The rows of a group lie close to one hidden flat surface of 8 dimensions, which may be shifted away from zero. Surfaces can cross.
In the rows, zero is written as 128.
Known rows, each followed by its group:
[100 100  97  75 122 129 122  91  92 152 120 170 118 156 121 145] : J
[147  64 112  62 124 180 121 117 139 110 125 156 110 172 186 162] : J
[130 131 134 140  90 115 115 121  75 119 132 157 115 147 123 128] : Y
[101 113 109 112 128 168  90 132  87  40  89 137 162 212 156 137] : V
[125 103 140 102 130 167  77 142 132  94 157 105 157 182 155 114] : P
[130 139 138 154 119  90 160 111 120 198 146 153 103  66  83 140] : P
[179 123  83 115 122 103 104 129 120  87  85 150 109 118 158 127] : V
[138 139  93 153 167 127  90 136 159 104 101 110 143 105 124 112] : Y
[109 101  84 107 155 183  65  90 156 167 188  85 116 134 136 125] : P
[ 73 117  99 108 119 126  60  73  76 119 116 194 113 185 113 143] : J
[114 107 125 135 125 195 146 114 143 117 104 169  81 144 146 167] : J
[131 121  98 118 148 138  88  79 186 127 156 115  99 144 172 179] : Y
[179  87  84  99 130  85 104 139  86 139 115 144 143  91 117 112] : V
[150 159 161 168 119  73  76 123 150  97 121 175 116 125 125 130] : Y
[142 126  94  99 143  71 136 119 126 109  92 137 146 126 135 150] : V
[118  95 107  91 135 107 138 114  94 119  97 166 138 143 125 168] : V
[149 110 150  72 123 146  91 132 171 118 123 164 119 159 164 103] : P
[102 123 105 135 123 146 178  94 119 142 162  72 117 142 152 201] : P
[140  99 124 118 154 123 156 154 130 176 140 113 160  78  92 116] : V
[108 144 102  76 136 136 105 112 148 138  60 206  92 133 121  67] : P
[164 123 143 137  88  82 165 115  96 146 142 149 101 111 136 175] : P
[100  95 135  79 121 136 201 141  83 134 121 114 168 158 126 155] : J
[ 96 193 145 181 108  68 130  96 122 111 134 122 112 148 123 159] : V
[131 167  95 100 117  59 160  85 148 178 136 108  97 109 140 140] : J
[ 87 135 186 135 158 112 138 119 182 138 122 173 146 131  99 155] : Y
[ 80 143 136 146 134 129 205 123 124 142 124 104 139 130 112 166] : Y
[112 136 130 155 168  74 111 125 139 126  70 202 144  93  73 142] : Y
[173 175 136 155  73 110 193 123 140 154 142 111  48 100 162 125] : Y
[140 155  97 116 100 116 167 103 127 115 119 101  94 143 179 154] : P
[102 117 126 128 144 147  31  97 136 137 187 115 148 155 123 114] : V
[ 89  89 139  93 141 138 103 107 116 163 115 210 125 133  88 130] : J
[112 110 119 127 136 201  75 150 111  65 111 120 154 183 142  99] : V
[126 149 118 152 134 105 115 107 145 129 134 120 115 113 130 147] : Y
[ 89 173 158 183 136 118  96 132 134 158 190  65 164 118  83  83] : Y
[153 113 211 115 136 122 102 160 188 159 162 157 148 102 104  84] : P
[156 112  87 112 155 142  57 118 169 142 116 157 102  96 132  91] : V
[142 126 121 111  97  76 133 107  90 124 101 191  98 134 130 149] : J
[ 99 116 170  90 128 115 152 144 113 107 131 118 191 179 127 133] : J
[133 173 134 174 137 117 100 152 139  89  89 134 128 114 113  89] : P
[135 112 185 143 107  97 119 158  86 155 137 188 152  98  66  89] : P
[123 135 172 132 155 157  83 156 185  94 129 124 160 152 133  92] : Y
[153 164 153 153 117  82  85 150 129 125 144 114 147 114 113  73] : J
[107 110  91 117 128 176 161 145  67 166 136  92 138 107  96  89] : J
[120 132 142 163 115 140 128 158  77 101 137  96 165 141 110 112] : V

New rows, each followed by its group:
[130 162 177 150  82 119 102 113 137  94 191  96 116 190 176 155] : Y
[152 129  50  75 103  93 150 108  76 180 145  76 114 108 140 100] : J
[142 158 115 153 151 102  95 130 167 161 139 108 128  72 101  85] : V
[160 142 161 111 113  72 168 149 142 126 127 117 143 121 142 125] : J
[ 93 128 104  98 145  39 136  81 105 142  99 175 147 135 100 179] : V
[ 98 138 157 153 116 146 157 123 117 106 145 108 138 161 133 162] : V
[126 147 112 120 135  27 148 115 102 133 127 102 174 116 114 158] : V
[145 110 157 129 116 175 150 166 119  75 119 114 145 166 158 135] : J
[150 169 108 146  88  35  87  85  91 133 103 205  72 112 117 127] : J
[120 162 143 131 113 109 184 133 132 154 153  75 135 127 130 126] : P
[ 92 167 124 141 139 119  83 101 150 135 151 108 126 149 124 111] : J
[132 151 131 152 117  78 115 102 132 138 161 116 123 127 129 154] : V
[155 142 191 156 124  98 149 152 174 131 134 143 129 102 121 135] : P
[106 104 106 100 111 106 120  92  71 159  99 213 100 128  93 139] : J
[ 82  99 174 109 135 160  99 125 136 156 143 179 138 147  96 114] : Y
[126 169 152 167 117  97 151 123 145 114 154  74 137 135 143 158] : V
[ 59 161 119  99 148 147 154 128 132 132  74 133 143 148 105  83] : P
[182 104 114 145  94  75 135 147  42 151 135 146 130  73  96 122] : V
[160 107 160 113 118 110 135 143 138 148 108 196 111  95 115 120] : J
[162  90 150 136  90 160 130 131  98 111 195  89 126 157 169 174] : V
[204  87 108  89  81  94 140 163  37 120 113 149 136 111 130  95] : J
[196 107  97  96 100 104  91 134 100 134 130 148 106 109 147  94] : J
[116 177 165 134 141 112 182 144 195 135  77 156 113 106 126 115] : P
[131 128 116 128 166 134 111 112 206 117 114 132 117 122 151 159] : Y
[105 183 171 183 142 132 119 147 173 118 137  99 137 127 116 101] : J
[154 106 140 131 119 137 171 114 151 153 142 144  84 102 147 181] : V
[115 142 187 146  91 139 108 161  83 134 139 163 141 138  88  60] : Y
[112 179 130 177 119 137 110 127 126 110 129 101 111 135 124 105] : J
[203 104 119 108  97 139 122 136 132  88 113 155  79 133 191 144] : J
[176  94 107 104 140 158 166 170 144 108  85 125 127 100 149 127] : V
[145 155 135 158  89 146 180 182  70 136  98 114 121  92  98  47] : Y
[168 159 128 153 109  66 156 114 151 134 144 102 107 101 154 166] : V
[124 112 155 115 148 166 110 154 156  81 111 132 153 161 149 116] : Y
[ 90 119 130 144 120 173 146 130  82 108 110 142 129 157 114 139] : J
[138  97 132 120 116 158 164 158  93 134 118 140 134 117 119 116] : J
[112 135 105 138 111 142 158 107  95 167 147 111 102 115 116 132] : Y
[142  97 182  81 109 113 100 144 129 189 189 147 152 120 103  74] : P
[128 124 148 166 107 113  98 133  78 148 200  90 157 120  96 117] : V
[141 112 127 160 133 203  65 144 142 138 149 133 106 108 116  77] : V
[ 84 128 129  75 102 123 130 140  47 133 105 151 164 174  99  60] : P
[157 108 149 141 114  94 109 123 117 180 144 201  98  71  88 127] : P
[125 109 100 100 124 166  86 112 115 101 145 105 130 177 161 130] : P
[179  91 166  85 132 104  85 170 142 153 147 153 170 103 107  62] : J
[ 69 138 144 147 139 142 143 114 128 171 114 169 117 111  75 124] : J
[108 139 143 131 108 100 170  95 116 113  81 217  82 148 135 195] : J
[115 116  94 105 117 177 158  92 131 197 164 117  67 115 139 141] : Y
[123  95 106 108 112 156 191 120  89 145  95 162  93 124 129 163] : J
[ 70 178 127 113 122 112 195 135 101 136  84 114 144 145 102  90] : P
[ 74 115 102 139 118 165 141 109  59 140  96 177 105 140  91 137] : J
[191  80 124 123 123 170 132 155 138 132 158 107 120 102 157 126] : V
[142  98  69 105 142 212  83 141 120 174 124 127 106  88 111  42] : Y
[142 108 162  49 118 138 110 137 166 122 104 195 117 161 156  99] : P
[106 147 129 157 124 148 113 147  97  81  98 132 144 157 113 107] : V
[195 106 181  93 120 111 154 164 181 125 123 152 127 111 162 129] : J
[118 128 191 208 142 120 156 164 116  82 103 156 162 114  86 169] : P
[ 92 152  97 124 114 137 184  86 121 123 116 110  89 158 157 181] : J
[ 93 141 118 137 125 107 123 121  91  94  86 158 142 156 109 140] : V
[167  83 129 122 111 156 206 185  70  98  99 114 155 118 137 143] : V
[123 133 152  37 126  19 121  94 153 153 140 153 162 162 140 149] : J
[167 119 125 113  76 132 182 134  91 102  77 190  70 130 162 152] : Y
[140 158 148 156 135 112 121 140 162 124 106 147 116 104 118  98] : P
[163 148 117 146  87 120 156 151  78  83 116  91 123 143 161 126] : J
[184 111  96 134 127 114  78 159  99 120 143  97 157  97 118  74] : V
[154 143 117 132 116  53 150 107 124 133 123 132 115 107 135 171] : V
[146 143 107  99 100  73 144  94 123 129 114 156  85 139 164 166] : J
[145 109 166  95  75 176 128 124 116  96 154 147  95 197 188 137] : Y
[102  90 103 107 131 165 127 125  77  77 110 127 155 189 150 163] : Y
[134 124 126 132 153 157 124 113 189  84  92 159  94 143 174 180] : P
[ 84 159 144 148 152 120 189 102 183 152 146  83 130 122 129 186] : Y
